There are 3 ways to turn a row about zero (a turn may also mirror it). The second row of each pair is the first, turned, with some noise. The first 27 pairs use one turn. New pairs use 2 turns, one after the other, and a turn may come again.
Known pairs, each followed by its turns in order:
[-4.11,-4.11,3.98,-2.05,-3.37,-1.38,2.55,3.76]
[2.40,-6.98,-0.67,0.41,-0.73,-4.32,-1.66,3.27]  (0)

[-1.56,1.13,2.40,-2.29,1.02,-2.16,-3.68,3.18]
[2.45,-1.25,-0.94,0.82,-2.67,-2.43,-3.47,-3.31]  (1)

[2.17,4.19,-3.93,-0.28,1.99,0.58,-3.98,-2.73]
[3.43,-3.94,0.50,3.06,0.24,-4.69,-0.04,1.65]  (2)

[-1.14,1.69,3.49,-1.27,3.77,2.64,0.20,2.30]
[5.02,0.60,-0.07,0.13,3.21,-1.60,-2.00,-1.71]  (1)

[-3.65,-0.78,-4.39,-2.89,-0.40,0.43,0.80,-3.49]
[-0.81,1.63,-2.52,2.74,-2.45,-2.51,4.62,1.74]  (2)

[-1.37,1.32,0.69,1.40,-2.65,1.79,-2.64,0.26]
[-0.26,-0.28,-0.40,-0.31,4.04,-1.62,0.90,-1.61]  (2)

[0.65,2.44,-3.81,4.13,2.02,-1.86,4.13,1.50]
[0.23,-0.26,3.13,6.03,0.06,3.83,-1.09,1.67]  (2)

[-2.35,3.99,1.49,-0.80,-0.82,-0.27,-0.06,2.77]
[-0.34,-1.76,3.03,1.26,-0.57,-2.48,3.58,-0.30]  (0)

[-2.11,-0.72,-0.49,2.90,1.29,0.41,-3.08,4.25]
[2.03,-0.38,-2.55,-2.51,-0.01,-1.84,4.69,-0.40]  (0)

[1.02,3.34,3.36,2.46,-2.54,2.05,1.28,-1.40]
[-1.13,-0.70,2.46,1.91,4.76,-0.96,-0.39,-2.92]  (0)

[3.00,-0.18,3.81,3.98,0.23,-3.82,1.04,-1.72]
[1.08,-2.60,2.56,-0.40,-1.89,3.43,-1.84,-5.22]  (2)

[2.06,0.23,0.56,-1.66,-0.81,0.07,-2.88,0.38]
[0.26,-3.53,-0.97,0.09,-0.97,-1.50,-0.46,-0.04]  (1)

[3.14,-0.30,1.93,1.89,-0.35,0.29,4.40,2.72]
[-4.63,-3.26,-1.75,0.19,2.69,-0.57,-0.15,0.33]  (0)

[1.40,-1.79,-0.17,-0.08,2.54,-2.73,-1.78,-3.30]
[1.64,-0.29,-1.46,-2.57,-3.39,1.34,-0.17,2.82]  (1)

[3.31,2.53,3.54,2.87,-3.00,1.45,2.06,0.26]
[0.36,-1.85,-1.83,5.16,2.95,1.63,2.94,0.26]  (1)

[4.09,2.58,4.34,3.64,-2.44,3.04,3.38,-1.69]
[-3.64,-1.23,1.23,1.81,7.36,0.05,-1.82,-2.75]  (0)

[-0.37,-2.49,-0.11,0.65,1.07,2.98,-3.12,3.98]
[1.11,-0.40,-2.43,-2.81,4.03,1.53,-0.43,2.92]  (2)

[-3.69,-4.19,-1.81,1.28,4.02,3.98,-0.26,-4.10]
[3.63,0.88,0.36,-7.26,-0.45,2.85,-3.01,-1.40]  (0)

[-1.33,0.73,-3.26,-2.65,-2.48,-0.47,0.04,2.25]
[-0.74,1.44,0.67,0.24,-2.99,-3.87,0.27,2.00]  (0)

[-3.44,-1.85,4.24,-2.94,-1.10,-1.13,3.69,-2.55]
[-2.12,5.10,-1.31,-1.75,-3.79,-0.03,0.92,-3.49]  (2)

[-3.60,-2.51,-2.25,-2.34,-3.95,3.22,-4.33,-2.06]
[-2.22,-1.50,5.24,-1.51,-2.85,-5.53,2.46,0.27]  (1)

[-2.93,-2.85,-4.34,-3.41,-2.40,-1.08,-4.21,-1.31]
[-3.83,-0.91,3.04,-3.10,-4.84,-3.72,-0.62,0.37]  (1)

[-3.71,-2.31,-1.08,-2.10,0.04,3.59,-2.45,-1.63]
[4.62,1.63,1.95,-3.64,-0.52,-0.74,-1.46,1.75]  (0)

[1.15,0.75,-2.55,0.75,-0.61,-0.71,-1.87,3.91]
[-2.01,-2.50,-0.24,-0.69,-0.23,1.28,-1.24,-3.75]  (1)

[2.91,-3.82,3.74,0.46,1.54,1.63,2.06,1.76]
[2.12,0.70,-4.88,-1.68,3.23,-1.37,2.78,-0.62]  (1)

[1.72,0.98,4.02,-0.30,-0.08,-2.34,0.97,-0.34]
[0.15,0.37,2.44,-1.74,-1.70,0.09,-2.27,-2.88]  (2)

[3.03,-0.72,-2.68,1.83,0.37,-0.45,-2.12,-1.95]
[1.20,-5.00,-0.36,1.25,-0.55,-0.01,0.98,0.47]  (2)

New pairs. What belongs after each?
[3.73,-2.76,-3.48,1.37,-1.69,-3.63,-3.66,0.65]
[-4.02,1.56,-2.89,-3.82,-2.41,3.95,-1.41,1.16]  (2) (2)

[2.58,-1.46,-4.01,-3.80,1.43,1.20,4.02,1.86]
[-1.37,1.01,2.60,1.52,-1.11,-4.29,-2.33,-5.00]  (0) (1)

[2.12,-4.16,-2.63,2.24,-1.35,0.40,-3.80,0.49]
[-4.54,2.74,-1.88,-0.68,-3.52,-0.42,2.31,0.38]  (1) (2)

[-3.01,1.30,3.95,2.27,0.50,2.06,4.10,3.13]
[3.33,-2.18,0.72,4.91,-1.28,-0.46,-4.06,-2.30]  (1) (2)

[4.22,-3.33,-0.65,1.94,1.38,2.75,-1.23,0.36]
[2.15,1.26,-0.55,2.45,0.31,-2.03,-1.25,5.15]  (0) (2)

[-2.72,-1.40,1.04,0.72,-1.47,-2.40,-2.55,-0.07]
[-2.91,-0.77,1.92,0.71,0.39,-1.10,1.79,-2.88]  (1) (2)

[-2.14,1.13,1.89,4.04,3.84,3.56,-2.17,-4.36]
[-1.50,-3.53,0.92,-3.67,-1.60,5.50,1.39,3.22]  (2) (1)

[-4.40,-1.74,-3.41,0.98,-0.60,1.12,-2.09,1.40]
[2.09,-2.44,3.93,3.51,0.45,0.65,-2.34,-0.26]  (1) (0)

[3.10,4.35,0.05,-0.64,0.16,-0.49,-4.08,0.13]
[-0.51,-3.53,-3.41,-3.34,0.87,2.69,1.77,-0.11]  (1) (2)

[-3.62,1.87,-1.98,-2.60,-1.54,0.87,-4.23,-2.98]
[-2.35,-0.10,0.86,6.01,3.76,0.85,1.10,-0.65]  (0) (0)

[0.33,1.47,1.57,-3.00,1.21,-2.32,-1.28,0.36]
[-0.13,-1.72,-2.77,2.55,-0.93,-1.23,-1.43,0.88]  (2) (1)

[3.59,-0.36,0.35,-2.76,-1.68,-3.66,2.43,1.33]
[1.40,2.64,-1.21,-3.12,-3.82,-2.34,1.43,-1.11]  (1) (0)

[4.41,-3.82,0.14,1.08,-1.69,-4.23,-0.31,1.59]
[-3.78,2.39,-4.34,-4.29,-0.71,-0.37,-0.60,0.14]  (2) (2)

[3.84,-3.74,1.90,2.14,-2.12,-1.40,1.15,2.61]
[-1.67,1.06,1.88,-5.13,-1.39,2.76,-0.85,-2.43]  (0) (1)

[-4.26,0.43,-1.42,4.28,4.12,-0.63,-4.20,-1.61]
[-0.85,-5.82,0.22,3.33,-2.26,1.90,-4.64,1.32]  (2) (2)

[-0.83,-2.14,2.23,0.09,0.02,3.86,4.33,3.00]
[2.70,-2.40,-1.70,-1.27,-3.30,1.56,0.72,4.65]  (0) (0)

[2.39,2.82,2.12,2.77,-0.76,2.61,-1.79,1.22]
[3.27,0.86,-1.61,-0.89,-0.66,4.49,1.05,0.40]  (2) (0)

[-3.04,3.86,-3.88,-2.41,-2.64,1.82,0.17,-1.34]
[0.09,4.04,-1.27,2.32,-1.66,4.82,-1.68,-2.33]  (2) (1)

[-0.93,-2.21,3.22,-3.24,1.41,-2.77,2.08,-0.25]
[-2.86,-2.81,0.76,0.75,-1.78,2.73,-3.58,-1.29]  (1) (1)

[-2.65,-0.96,2.54,1.60,-2.39,-0.53,3.23,-4.19]
[2.70,-2.62,-0.85,-2.15,-4.42,-0.96,2.92,1.95]  (0) (1)

[3.37,-0.18,-1.88,2.70,-1.90,1.17,3.98,-0.05]
[1.66,3.68,2.94,-2.27,3.30,0.32,-0.63,-1.15]  (1) (1)

[3.99,-3.03,-2.53,1.88,-2.44,-3.06,1.42,-1.46]
[1.90,5.03,-0.43,-1.38,-2.51,-2.08,1.67,-3.21]  (0) (0)

[0.23,2.90,2.62,-0.33,3.25,3.87,-2.20,-0.16]
[-0.42,2.85,-1.71,-0.31,-1.76,0.17,-5.65,-0.13]  (0) (2)

[3.55,0.12,0.03,0.44,4.27,-2.21,-3.22,-3.99]
[-3.55,-3.89,-1.92,-2.02,2.78,-3.61,1.41,-2.01]  (1) (1)

[-3.77,-1.23,2.15,-0.85,0.04,1.42,0.17,-3.59]
[-3.10,-2.31,-0.09,4.04,0.69,-0.55,2.24,-0.31]  (1) (0)

[4.14,-0.78,3.60,-1.46,-2.72,0.94,-0.52,-2.21]
[-1.43,1.37,0.70,-1.40,-4.50,-3.83,-0.20,2.41]  (2) (1)

[-4.28,-4.30,-2.02,4.03,-2.59,2.05,-3.34,-1.93]
[-5.65,4.22,1.57,-0.36,-2.95,-0.68,-1.50,-4.46]  (1) (2)

[-1.01,-2.47,3.41,-2.60,1.48,-3.21,-2.37,-1.68]
[-5.12,-3.18,-1.62,1.58,-1.71,0.87,-1.17,-0.45]  (1) (1)

[0.25,-2.40,-0.54,-4.34,-2.80,1.24,4.32,1.74]
[0.02,0.00,-1.27,-0.45,-3.99,-2.19,-1.00,-5.70]  (0) (1)

[3.62,-4.18,1.57,-0.20,1.14,1.62,0.79,-0.11]
[-1.56,-0.22,-2.45,-1.74,1.36,-1.98,3.11,3.09]  (2) (2)

[-4.35,0.22,-4.38,-1.96,-3.98,4.31,1.21,1.81]
[4.13,5.52,0.38,-1.21,-1.78,0.22,0.25,-5.30]  (1) (2)

[-1.65,3.85,1.87,-3.61,-0.26,2.41,3.73,-1.61]
[1.36,2.78,-1.36,-5.10,0.82,1.09,-1.36,-4.01]  (0) (2)

[3.28,-4.12,-1.80,-0.91,-2.33,-3.13,-2.26,1.29]
[-2.81,1.99,-0.73,0.64,-0.99,-0.60,5.98,1.88]  (1) (2)

[-3.50,-2.49,1.87,3.60,-2.03,0.10,-2.86,2.87]
[1.07,1.38,-3.07,2.77,-3.23,-1.58,-3.93,2.61]  (2) (2)

